The first 9 rows are patterns. Each new row is the sum of 3 different patterns, raised or lowered, with some noise. Before adding, each is slid sideways (what falls off one end comes back at the other) and multiplied by a number that may be negative. Names go in the order of the patterns.
In the rows, zero is written as 128.
Some rows, each with the names of its patterns after it:
[129 100 133 135 132 118 150 103 119 114 130 116 138 128 142 143 126 172
 141  88 156 127 123 114 111 118 144 126] -> k519
[140 121 108 146 133 128 153 137 115 152 100 118 140 146 104 125 130 145
 120 108  81 107 112 148 137 136 101 118] -> k102
[125 125 132 139 133 134 123 143 118 147 156 132 133 129 139 140 139 122
 129 126 129 137 129 121 123 171 117 126] -> k688
[102 120 158 128 118 123 110 100 151 149 105 113 113 156 139 160 177 123
 143 121 146 144 143 127 128 143 151 138] -> k832
[129 134 118 118 109 144 123 135 158 145 130 124 131 108  98 123 139 144
 155 122 113 131 139 122 152 120 131 147] -> k438
[150 130 119 135 120 114 158 138 123 143 123  89 107 145 117 135 136  95
  94 118  99 133 122 111 111 135 119 109] -> k946
[174 133 113 132 115 102 141 132 150 129 111 149 146 154 124 132 100 126
 155 106 132 142 169 142 118 140 171 161] -> k452
[ 99 110 111 129 144 141 122 122 140 137 113 146  92 117 129 131 130 141
 133 145 134 145 110 140 101 173 144 154] -> k421
[114  92 136 131 131 105 139 144 125  90 138 108  99 107 133 120  90 162
 142 155 139 147 137  99 121 128 138 153] -> k370

New rows, each followed by the names of its patterns:
[168 128 113 114 104 120 162 141 126 145 123 100  98 142 160 135 113 131
 163 110 140 153 108 140 103 137 123 118] -> k519 k421 k370
[144 164 139 174 145 109 145 134 154 170  88 106 127 157 161 180 121 102
 169 155 120 118 140 161 129  95 102 112] -> k102 k946 k452
[163 146 103 124 117 123 157 136 137 146 123 176 145 141 114 137 140 108
 101 126 100 142 132 118  74 109 129 135] -> k688 k946 k421
[ 98 152 134 162 132 117 137 124 112 163 144 123 115 162 133  92 121 121
 183 133 121 139  91 128 148 143 155 128] -> k438 k452 k370
[143 109 150 155 153 144 170 153 168 183 117 120 157 172 198 135 179 169
 139 163 143 119 148 131  89 183 156 135] -> k102 k452 k421
[ 75  92 136 166 144 129 114  74 132 142  80 146 145 131 147 126 109 181
 148 162 125 134  98 103 125 172 124 140] -> k102 k946 k452
[112 120 101 113 173 113 137  90 111 109 171 162 110 108 128 111 132 115
 102 121 152  99 185 117  86 129 160 153] -> k102 k832 k438
[147 118 112  49 114 134 136 114 127 157  96 130 163  97 111 117 125 140
 173 119 103 150 138 112  80 103 152 144] -> k102 k832 k421
[ 97 100 128 123 131 168 132  92 115  94 110 142 147  94 124 133 155 129
 155 169  90 123  60 109 128  88 136 117] -> k946 k452 k370
[165 136 137 145 132 120 147 133 108 137 149 108 164 176 102 116 137 138
 144 151 154 105 132 125 133 138 129 178] -> k832 k946 k370
[115 136 131 162 118 107  90 180 138 112 138 114 130 177 133 141 165 153
 113 158 161 131 117 129 101 142 129 129] -> k946 k452 k421
[124 159 154 139 143 196 116 109 142 118 105  86 149 158 124  78  76 140
 153 141 127 143 187 121 122 122 165 156] -> k688 k452 k370
[114 152 101 126 127 149 124 122  83  86 111  99 172 117 156  94  77 134
  95 118 126 106 130 126  95 117  91 104] -> k832 k438 k370
[204 139 202 200 192 179 182 211 114 138 118 184 127 164 233 140 164 173
 169 192 205 159 158 192 226 159 150 168] -> k519 k421 k370
[129 184 163  84 125 154 111 127 106  75  76 162 118 156 125  82 151 156
 147 136  97 155 129 153 135 119 106 132] -> k102 k832 k452
[118  56 115  95 139 117 113  87 119 113 138  94 107 146 133  72 149 144
 112 144 162  91 104 132 117 138  49 105] -> k519 k688 k832
[100  78  59 122 115 154 119  89 126 121 119  84  54 137 134  96  80  80
 117 137 129 160 120 110 119  90 129 118] -> k688 k832 k452
[143 137 118 117 139 124 130 146 121 149 109 101 122 116 120 101 132 144
 140 136 111 101 146 150 125 105 153 120] -> k102 k688 k438
[124 153 125  84 115 186 184 146 193 146 114 194 172 169 165 117 114 101
 169 128 187 151  95 153 154 132 106 132] -> k832 k946 k452
[ 87 130 143 125 117 134 119  88 121 153 108 113 109 164 107 125 143 106
  79 137 133  91  95 100  83 116 122  83] -> k519 k452 k370
[ 90 103 148  49  76 141 115 146 125  74  92 114 128 111  96  98 135 112
 118 116 157 126 137 136 102  85 145 140] -> k519 k832 k946
[ 74  89 110 122 109 147 115 134 163 152 104 120 106 124 148 169 104  95
 153 153 146 101 116 123  71 133 136 136] -> k832 k421 k370
[125 111 156 185 150 158 121 131 131 130 125 109 166 127 127 131 121 135
 133 111 120 124 135 118 148 140 100 128] -> k688 k438 k946
[113 102 151 114 139 134 120 133 130 150  80  94  72 124 109 102 146 111
 118  77  98 115 150 112  93  85 132  76] -> k688 k946 k370
[119 156  78  99 148 119 108 123 148 122  48  94  68 136 177 103  99 150
 117 125  83 124 149  96  65 111 102  80] -> k688 k452 k370
[200 158 177 157 103 152 176 166 118 123 163 182 159 178 169 156 180 156
 165 180 156 136 155 184 166 173 132 165] -> k519 k688 k832
[162 140  88  79 130 101 134 109  79 138 174 139 126 122 110 105 148 133
  86 166 134  80 132 115  70  90 140  85] -> k102 k688 k946
[ 82 156 144 121 152 145 151 150  85 149 156 166 166 159  88 134 117 124
 169 148 127 104 106 166 155 167 153 158] -> k438 k452 k421
[186 102 109  94 111  87 101 160 111 150  83  85 137 170 103 111 109 151
 131 103  70 142 113 161 170 171  84 109] -> k102 k832 k370
[144 129 121 113 161 137 126 125  77 102 143 102 131 136 189 123  85 122
 142 158 165 118  96 136  96 108 133 107] -> k688 k438 k452
[139 126 117 121 145 110 129 135 136 112 169 113 135 181 135 136 129 125
 113 175 132 135 168 144 111 116 141 106] -> k688 k438 k946
[134  83 126  83 117 116 127  95  74 103  94 129 139  95  94 107 128  85
 121  71 112 141 140 133 106 103 127 101] -> k832 k438 k421
[ 97 146 117 125 131 147  49  48  96 138  87  73  75  77 105 115  51 116
  94 107 114  96  85 127 105  98  71 144] -> k102 k452 k421
[105 106 122 147 156 145  85 119 149  99 107 124 115 104 170 178  82 115
 104 125 147 163 152 110 141 102 137 145] -> k688 k832 k438
[173 155 133 172 129 134 151 149 133 165 157 172 132 153 137 152 196 180
 173 154 157 155 144 142 142 156 162 156] -> k688 k438 k946
[128 165 139 130  76 156 124 172 160 157 119  92 132 114 116 112 131 152
 153 154 123 124 139 147 157 107 130 158] -> k832 k438 k421
[ 69 106 104  87 108 102  82  88  60 100 137 128  82 125  85 113 123 146
  59  76  75  69  78  81 101 113  90  84] -> k946 k421 k370
[127 117 121 123 132 119 109  84 107 125 150  96 146 122 166 154 121 123
 158 111 122 106 138 142 205 142 150 148] -> k102 k452 k421
[178 118 116 118 132 115 143 121 161 126 106 175 152 143 132 170  89 149
 162 107 151 152 153 139 129 150 170 187] -> k688 k946 k452
[117 136  97 135 138  99 169 132 134 115 199 121 109 145 141 141 157 123
  88 101 142 130 141 190 138 117 101 157] -> k688 k438 k370
[177 138 118 151 108  99 123 140  80 171 172 123  94 142 125 141 129 114
 121 174 191 138 112 151 159 151 151 155] -> k102 k452 k370
[108 146 163 162 123 149 202 160 153 119 103 179 188 114 165 137 132 145
 174 136 164 114 196 196 229 204 164 176] -> k102 k832 k370
[132 102  83 131 129 153  95 103  89 118 122 110 117 136 156 138  61 135
 143 134 163  79  79 145  73  93 116 136] -> k519 k688 k452
[100 173 121 156 138 135 129 165 170 155 138  94 113 176  98 111 139 115
 107 170 133 150 150 167 168 133 145 155] -> k519 k832 k452
[ 80 155 100 122 134 122  97 117 116 106 149 139 107 148 136 103  78 123
 112 107  85 108  74 139 158 115 128 102] -> k519 k438 k452
[ 95  76 103  91 108  96  94  66 130 120  62  86 132 105  88 192 110 110
 157 138 104  45 109  73  78 145  61  62] -> k832 k946 k370
[116 157  99 116 129 139  91 148 116 105  96  94 103 105 119 103 115  99
 140  83  99 127  81  67 127 101 105 119] -> k519 k421 k370
[133 117  88 124 116 121 113 156 131 170 141 127  69 110 164 123  99  94
  69 135 117 132 133 157  98 113  88 128] -> k832 k452 k421
[173 141 113 121 111 107  91 104 111 161 105 133 152 123 135 147 136  59
 118 158 124 170 153 168 116 102 136 175] -> k102 k688 k452
[110 167  86 133 103 132 145 119  84 152 131 156 147 124 110 168  86 100
 159 160 107 140 118 133 103  90  89  53] -> k519 k102 k688
[138 167 120 121 105 187 168 180 108  99 109 114 123 148  94 145 138 121
 131 151 109 111 125 113 117 163 100 125] -> k688 k452 k421
[129 108 119  90 157 110 129 137 109  65 146 119  91  87 127 125  80 173
 169 144 137 127 139 117 128 128 132 152] -> k688 k832 k370
[101 132 143 139 103 140 132 134 112 105 121 192 133 155 125 127 108 162
 166  91 120 115 103 114 123  96 135 139] -> k102 k688 k370
[149 134 124 147 101  76  89 100 103 151 144 139 104 131 106 128 116 149
 125 160 111 117  78 114 129 155 123 142] -> k832 k438 k421
[138 118 127 181 161 128 169 116 120 102 160 147 122  89 123 138 158 135
 150 164 174 157 174 112 174 147 125 152] -> k102 k438 k452
[104  67 122 132 123 131 115  96 128 134 114 101 102 126  88  66 104 117
 117 112 147 109 136 143 129 120  89 101] -> k832 k438 k452
[ 84  59  85  80  90 121 116  97  90 103 102  94  89  61  81  79  94 122
  73 104 106 134 141 100  75 116 113 148] -> k519 k688 k832
[124 131 135 127  70 104 152 105 108 121  75  82 144 122  96 142 132 127
 109 145 156 148 167 117 155 123 133 136] -> k688 k832 k946
[ 84 120 114  94  98 124  82 134 134 137  98 164  88 107  88 118  81 151
 123 118 113  87  66  85 110 136 114 108] -> k102 k421 k370
[ 95 144  93 128  95  97 121 114 107 136  89 100 133 134  77 119  96 122
  78 106  76 107 103 141 116 129  73 116] -> k102 k688 k421
[ 98 126 138 137  95 124  88  58 119  91 136 126 101  91 135 137 110  83
 144 166 164 124 132 112 147 143 168 127] -> k102 k832 k946
[ 95 128 157 149 122 145 202 145 152 107 135 129 118 132 105 140 126 211
 185 155 192 121 121 112 162 163 137 116] -> k832 k438 k452
[116  91  92  46  66  73 120 106 145  70 112  73  91  60 161 119 122 134
  95  87 121  81  73 116 126  75 155 128] -> k102 k438 k421
